The first 5 rows are patterns. Each new row is the sum of 2 different patterns, raised or lowered, with some noise. Before adding, each is slid sideways (what falls off one end comes back at the other) and multiplied by a number that may be negative. Names go in the order of the patterns.
Some rows, each with the names of its patterns after it:
[  2   2   5   0   9   9   1 -13   0  -4  -1   1   3   4   4 -10  -7   3
  -5  -1  -3 -10   4   0   3 -10   0 -18] | (2)
[ -4   3  -3  16  -3   1  -5 -13   1  -5  -2  -1  -1  -6   9  -8   4   6
  -5   8   4   0  -6 -18  -3   5   1 -11] | (1)
[  2  -8  -1 -15  17 -11   3   0  -7   0  -1   3   0  -3   6  -2   9  -4
  -2  13   4  -6   5  -1  11   1 -15   0] | (0)
[-8 -6 -5  3 -6 -2  2  1  3  4  6  2  3 -9 -2  4  9 -3 -7  2  1 -6 -8 -6
 14  1 -2  8] | (4)
[ -1   2 -17   1 -14   4   5  -6   0   1  -2   5  -2   2  -7   0   0   8
   1   2  -2  -3   0  -2  -2   1   2  -8] | (3)

New rows, each followed by the names of its patterns:
[13  3  9 21 11  5 14  6 14 16 -2  6 26  1 20 -6 15  5  9  7  5  3 10  8
 15  5 13 -1] | (0) (3)
[  2   7  10  -4   7 -11   5  10   8   2  -1   4   8  -3  -2  -5  16   5
   7  11  -1  -2  -1   7  -2   2   6   6] | (4) (3)
[-14 -29 -12  -9  -7 -18 -16  -2 -14   8 -17 -12  -1 -14 -16  -9 -13  -1
 -10 -29  -5 -13 -16  -8 -28  11 -19  -8] | (1) (0)
[ -5 -10  -1  -4  -4  11  -3  -4 -14  -7  -5  -6  -8 -12  -5  -4  -4  -9
  -6 -21  -9  -4  -3  -3   5   3  -3 -15] | (2) (3)
[-21  -3 -12  -7  -2 -11  12  -5   6  -1 -16  -2  -5  -1  -2  -2   6  -1
  -1  -9  -2   6   1  -9  -4   0   7   1] | (2) (0)
[-12 -15 -10 -15 -13 -12   0 -20 -11  -8  -4 -17 -21 -13  -4 -13 -22 -14
   2  -9  -7  -8 -19 -20 -10  -9  -5 -15] | (2) (4)
[-11 -11   1 -13 -13 -19  -2  -7   1 -13  -8  -9  -8 -26 -18 -11  -8  -7
  -4  -7 -14  -9 -13 -15  -4  -8 -16 -11] | (2) (4)
[ -5 -11   2  -6  -6  -6 -12  -5  -9  -4 -12   3 -12  -6 -11   1   1  -1
   0   1  -4   1 -18  -6  -2  -9   4   2] | (2) (4)
[-19  -8  -7  -9  -6  -7  -6  -5 -18 -15  -5 -11 -13 -11 -15 -14  -7 -14
 -14  -5 -27  -6  -6  -5  -4  -1   1 -11] | (2) (3)
[-5  3  7 12 -1  8  0  9  5 -4  8 19  6  0 -3 -2  5  3 -1 -1  7  5 19  5
  9  5 -4  9] | (1) (4)
[-12   9  10  18 -18  11   6   3  24   3   7  -1  -6   9  -4   5  -2   8
   2   2  -6  14   6   2   4   7  17   1] | (1) (0)
[ -7 -13  -8  -8 -21  -5  -6 -19 -14 -18 -19  -1 -11  -4  -7  -2   4  -9
 -16 -13 -10  -9  -1  -5  -3  -7 -17 -13] | (2) (3)
[  6  17   4   6   3  13  11  -3   3 -14   8   0   8  18   3  11   7   7
   5  11  -9  11   1   3   7  -7   0   4] | (1) (4)
[  0  -9   8  -4  18  -4  -4 -12  -3 -11  -8  -1   8   0   3  -2  -4   2
  -4  -6  19   3   7  -1  -6   5   5  -6] | (2) (3)
[ 3 11  8  7  5  8  6  6  7  0  4  5 -7  5  0  9  9 -2  8 10  4 10  8 12
  3  0  6 13] | (4) (3)
[-16   8 -11  -5   7 -11  -4   0   4  19   1  -4  -5  10   2   0   2 -15
   1  -3   4  11  -3   5   2  -4  -1   6] | (1) (3)
[ -3  -6 -10  -5  -4 -10  -3  15  -5   0  -2  -1  -7  -6  -4   9   7  -2
   6   0   3   4  -6   0   0   7  -4  16] | (2) (4)
[ 7  1  1  2 17 11  4 18 -1  1  9 12 -1  8  8 13 10  3 12  9  6 -1 -1 17
 10  5  1  5] | (0) (4)
[ 1  6  2  0  8  6  4  6 -3  0 11  7  4  2  2  8  1 -2 -3  5  3  5 11 -7
 -2  2  5  8] | (1) (4)
[13  7 12 12 13 11 13 16  9 25  9 17 18 12 10 15 10 19 10  3 10 16  7 11
 -1 21  4 14] | (0) (3)
[  6   5   4  -9  -3  -2   0  -3  -6  -6   0  -2   3  -6  10 -15   0   2
  11   3   7  10  -7 -10   0  -1   6   0] | (2) (1)
[17  9  7  4  5  4  4  8  6 17 11  5  0 14 15  6 16 13 22 11 -6 10 10  1
 15 11 14  5] | (4) (3)
[-15 -10 -22  -6 -26 -11 -15  -5  -7  -4  -3  -6 -17  -7 -23 -13  -9 -14
  -3  -4 -16 -19  -5 -14 -13 -14 -21 -10] | (2) (4)
[-12   1 -18  -8  -2  -4  -6   0  -5  -4 -14  -2  -9  -7 -10  -5  -5  -4
 -10 -10  -4  -8  -7  -9  -7  -3  -7   5] | (2) (3)
[  2 -14  -6   5  -1   5  14   7   4  -9   2   2   0   4   1   6   5  -2
  -3   6  -3   0   0  -8   5   3   6 -11] | (2) (3)
[13  4 19 10 12 19  3 12  6 23 10 24  2  7  5 11  5  3 11 21  9 12 17 10
  6 20  6 28] | (2) (3)
[  2   2  -6  10  10   0   0  10 -12   3 -11   4   5  -7   2   1   9  10
  -2  -3  -1   9   1  10  10  12   6 -11] | (4) (3)
[ 14 -11   1  26   5   6  14   1  27  -7  22  -3   9  -1  11  12  11  10
  20  11  13 -11  13   7  -5   6  18   7] | (2) (0)
[-7  1 -3  7  3 -4  7 -5  4 -2  3 -8 -1  0  3  4  2  6  3  1 -5  7  3  4
 13 -3 13 -2] | (4) (3)
[ -9 -11 -10  -9  -6 -14   0  -9  -3 -15 -15  -4  -4 -10 -12 -16  -4 -11
  -6 -10 -18 -16 -12 -10  -3 -10  -9  -8] | (1) (3)
[ -6  -3  -1 -19 -13  -1  10   9   0   0  -6 -15  -4  -9   7   5  -4  -1
   5  -5  11  -2  -5   1  11  -2  12 -17] | (2) (1)
[-18  -9 -12  -3 -11 -11 -13 -12  -8 -11  -9  -4  -6 -12  -8 -12   2  -9
 -19   4 -10  -3 -14 -22   3 -16  -9  -9] | (0) (3)
[ 12  10 -12   5   1 -10  13  22  11   6  13   7   2   2   0  10   6   3
   7  15  10  10  -6   9  11  13   6  27] | (2) (4)
[  3  -8  -2  -6   2  -5  -8  -5  -4  -4   2  -4  14 -13  -3   0  13   2
   4   9 -13  -8  -1   0  10  -1   6   4] | (2) (1)
[ 9  4 13  8  4 10 -4 13  6  6 12  9  3 10 14 15  9 -8  0 10 -2  5 -6 21
 -5 14  3  3] | (1) (0)
[ 8 10 10  7  7  8  4  4  3  6 15 13  6  2 10 12  7  6 12 15 14 -7  7 10
 -7 14  6 14] | (4) (3)
[  6   1 -12   8   8   9 -11   3   8  11  21   5   5  -1  -6   5   0   5
   7  -1   0  16 -17  11  -1   5  18   4] | (1) (3)
[ -8  -9  -5  -2  -9 -14 -19  -3 -10 -17 -12 -11  -7  -6 -12 -17   3 -22
  -7  -1  -2   3 -11   7  -8 -17  -3 -10] | (2) (0)
[-10 -12   0 -11 -17  -8 -11  -1 -10 -22 -10 -10 -18  -8 -23   2 -11  -9
  -4 -19 -14  -9  -9 -12 -12  -9 -12  -5] | (0) (3)
[ -6 -15  -6 -12  -5  -3 -12  -8 -11 -12 -13  -9 -16  -3 -11 -14 -12 -13
  -9 -11  -8   1  -5 -10 -17  -6  -8 -15] | (1) (4)
[  3  11   4  17   9   5  10  -8   6  13   9   1  10   1  23   1  -3  11
   4   6   9  -6  16 -18   6  10   2  -3] | (1) (0)
[20 15 10  8  8  9 11 15 22 15 11  7 13 15  8 12  3  9 13 14 20  6 14  4
 13 13 17  8] | (2) (1)
[ 6 15 16 18  8 13 16 16 -1 19 14 25 19  9 12 18 14 12  9  3  9 14 17 13
  8 20 10 13] | (1) (0)
[ -7 -10 -14  -9  -8 -11  -9 -10 -15 -10 -11  -9  -6  -4  -6 -13  -6  -7
  -3  -7 -22  -9  -7  -9  -9 -17   1 -17] | (0) (3)
[  1   2  -6   5  -1  18   5   1 -11   6   8   4   6  10  13  11 -10   1
  11  -3   9  23   8  12   6   1   7   3] | (4) (3)
[  1   3 -17   0 -12   5  14  -2   1  -3   3  13  -1   4   0   9   6   1
   3   6  -5   5   7   4  -1   7   6  -6] | (4) (3)
[-10   0 -14   6  -6   0   1  -2   3  -1   2  -8  -5   5   4   0  -8  -1
   6  -4 -11  -3   8   5  -2  -3  -7  -5] | (0) (4)
[  5  -2   5 -14   8  -2  -7   4 -12   1  -3   2   1  -2   6  -9  -6   0
 -16  -7   5  -4   2  -9  -9   7   0  -6] | (2) (0)
[  0  14  11   4  13  -1   2   8  10  20  10   5  -1  15  12 -11  10 -19
  14  12   6  19   7  10  14   5   9   5] | (1) (3)
[ 6 12 -4 23 13  6 16  9 11 15  5 10  2 18  3 26  7 -1  2 11 -3  1  2 18
 16 12  8 12] | (2) (0)
[ -6   6 -13 -13   0  -9   4 -22  -5  -7  -8  -1 -13  -7 -20  -6  -4 -10
  -5 -10   0  -5 -25 -11  -5 -12  -6 -14] | (2) (0)
[  0   0   0   5   7  -1  -8 -11  -7  -1   6  -4  -7   0  -8 -13  -9 -11
   9  -3 -10   7 -10  -7 -13   0 -18  -3] | (2) (4)
[-11 -27  -5 -16  -3 -10 -23 -16  -1 -24  -8 -17  -1 -12  -4 -10 -21 -26
 -13  -4  -9 -22  -8  -9  -5   0 -14   1] | (1) (0)
[-10   2  -9  -5  -5  -6  -3  -3  -1  -4  -2 -16  -7  -1  -7  -7 -18  -2
  -2 -13 -11  -9   5  -1  -8   3 -15 -10] | (4) (3)
[  9   4   8  19   5   6  12 -17  12  -3  16  23   3  13  10   8  13  11
   3  10   6   4  19   3   7   7  11  23] | (1) (3)
[-13 -11 -13 -18  -6 -10  -6 -18 -14 -27  -6 -17  -4 -17   2   3 -12 -21
  -9 -14  -8  -9  -5 -10  -6 -19 -12  -6] | (2) (3)
